There are 4 ways to turn a row about zero (a turn may also mirror it). The second row of each pair is the first, turned, with some noise. The first 28 pairs use one turn. New pairs use 2 turns, one after the other, and a turn may come again.
Some pairs, each with its turns in order after it:
[-42 -34 -39 -29  20 -26]
[ -5 -44 -58   4 -28 -17]
Tezan

[-42 -21  45  34  32 -19]
[  4  -7 -20   9  77 -19]
folug

[  9  17 -22   6 -42 -46]
[ 42 -17 -22 -36 -30   5]
folug

[  0  30 -31  32  -9   7]
[ 10 -19 -25 -26 -24  23]
Soro

[ 34  33 -31 -42 -14  30]
[-23  20  22  -5 -67   0]
folug

[-13 -34   2  -6 -13  13]
[-25  14 -20 -13 -11 -16]
Tezan

[ -9 -17 -47 -13  23   6]
[ 24 -33  13 -32  18   6]
vopo

[-16  -3  46  -5  -4 -11]
[ -1  17   2  20  22 -37]
Tezan

[-17 -40  -2  -5  31 -13]
[ 12 -14 -23  -9 -26 -38]
Tezan

[-33 -25  43  41 -16   1]
[  0  52  -4 -10  37  35]
Soro

[ 40  32 -41 -10 -13   0]
[  3 -26  11 -20  18  56]
Tezan

[-21 -17   3  27  29 -40]
[-18 -14  30 -21 -33 -33]
vopo

[ 45 -32  14  21 -18   3]
[-39  -4   3  32   8  36]
Soro

[ 44  39 -20  36 -20 -47]
[ 29  10  20  32 -69  27]
vopo

[-36 -45 -42 -38  44  28]
[  8 -47   7 -62  57 -10]
vopo

[ 20 -31  41  25 -34   6]
[-18  18  -2  33  32  45]
Soro

[-32 -19 -14  13  37  19]
[-21 -16 -18  45  20 -11]
folug

[  9  41  -6  19 -14 -18]
[ 30  -3   4 -18 -21 -31]
folug

[-33   8  -9   9 -38  -5]
[ -2 -44 -13 -26  -4  -4]
folug

[-42 -25  -6 -30  44 -24]
[-11  34  17 -26   5 -61]
Soro

[-28 -47 -20 -18  45  46]
[ 21  22 -58 -23 -51  -9]
Tezan

[-29  38   6   3   1  15]
[ 19   8 -33   4  -2 -28]
vopo

[-20  -5 -36  30 -24 -34]
[-13  18 -56 -15 -20   2]
Soro

[-16   6  18  45  37  -2]
[ 30  10  27  26 -33 -22]
Tezan

[ 33  44 -11  20 -29  34]
[ 13 -13  52  -8 -40 -25]
folug

[-32 -26  -7  14  18   9]
[ -3 -10  19 -21  17 -33]
vopo

[ 29  -1  44  13 -39  12]
[ 8  3  5 43 22 46]
Soro

[43 12 15  7  4 24]
[ -6 -11  -7  47   6  18]
vopo

New pairs, each followed by its turns in order:
[  8  35  40  27 -24 -22]
[ 10 -11  58   4 -26 -14]
Soro folug

[-29  34  28 -30 -38 -37]
[-40  26 -44 -15 -40  22]
folug folug

[-31 -44  -4  39 -17   1]
[ 26 -25   8 -41 -13 -37]
Soro Soro

[-15  28 -21 -25 -27 -26]
[ -1 -21 -37  24   8 -31]
folug Soro

[ 11  46 -18 -17  23  20]
[ 11 -26   2  43  31  14]
Tezan vopo

[-16  21  16 -21  -7 -17]
[ -7  -5  -2  18 -31  21]
Soro Soro

[  5  33  -4 -46 -17  33]
[  4 -44  22 -45  -9  -4]
Tezan Soro

[ 40 -22  -2  14 -22 -35]
[  2 -58   2   8   1 -26]
Soro folug

[-26   8  44 -11  -8 -20]
[-10  29   3 -23 -40   8]
Tezan Soro

[-37  -6 -33  41  32  -7]
[-51  15  12 -11 -30  37]
vopo vopo

[-17 -45  28 -26 -40  -5]
[ 29   9 -17  41   7 -50]
Soro folug

[-27  15 -32  29  11   1]
[  7 -29 -13  20   8 -35]
Soro Soro

[  0  19  24  -3 -24  28]
[ 17 -16  18  16 -22  27]
vopo Tezan

[-37  -9  16  33  16 -47]
[ 28  36 -30  44   2 -19]
vopo Soro

[-23 -42 -13   9 -18   3]
[-15   4 -36  24 -12 -24]
Soro folug

[ 30  -3  21  16  15 -34]
[-25  28  19  34   6  11]
Soro Tezan

[-13 -17  15  32  30  -5]
[ 45  -6  17   4   8 -12]
Soro Soro

[-32 -36  37 -24  24  13]
[  8  27   2 -27  -4 -58]
vopo Soro

[-18  43 -41  13   5 -37]
[-34 -12  17 -44  42  13]
vopo Tezan

[ 28  39  21  -6 -16   7]
[-10  26  33 -33 -11  -2]
Soro Tezan

[ -4 -43  -8  43 -26  22]
[-24 -26 -17 -59   4 -11]
Tezan folug

[-11 -26 -32  -1  27 -22]
[  8 -18  -8  -7 -10  48]
Tezan folug

[-33  14 -44 -43  45 -41]
[-29 -36 -13  52  30 -55]
vopo Soro

[ 15  23   9 -14 -33  46]
[30 33  2 30 39 -7]
folug Soro

[ 42 -22  12  -1 -11  14]
[ -5  -9  -1  17  20 -43]
vopo vopo

[ 18  43  18 -44   7 -13]
[ 7 35 11 55  1 -9]
Tezan folug

[ -2 -18 -16  19  -7 -22]
[ -4  17   5   3  31 -16]
vopo Tezan

[ 15 -11  13  16  25 -23]
[  2  27 -18   4  29   3]
vopo Soro

[ 12  39  43 -34 -10  45]
[-53 -26  27  48   7  11]
Soro vopo

[-33 -35  12   0  -6 -32]
[ 16 -47   7 -16  26   2]
folug vopo

[-45 -33 -30   0  29   1]
[ -9 -17   1   2 -68   5]
folug Tezan

[-18 -32 -24  30 -46  28]
[-37 -48 -18 -37   1 -19]
Tezan folug

[-33  25   0 -32  -7  14]
[ 31 -29  -5 -15  -9  29]
vopo vopo

[  5  24 -47  13 -25 -45]
[-21  27  24 -30  50  23]
vopo Tezan

[  5 -37 -45 -28 -31  29]
[  3 -28  73  -6   1  -5]
vopo Soro

[  6  47  45  21  30 -26]
[-19  24  40  18 -28  51]
Tezan Soro

[ 18  31   1 -27   1 -43]
[-32 -45  25   2  13  -4]
Tezan vopo

[ -8 -34 -39 -17   0 -32]
[ 25  11  11 -44 -32 -12]
Soro vopo

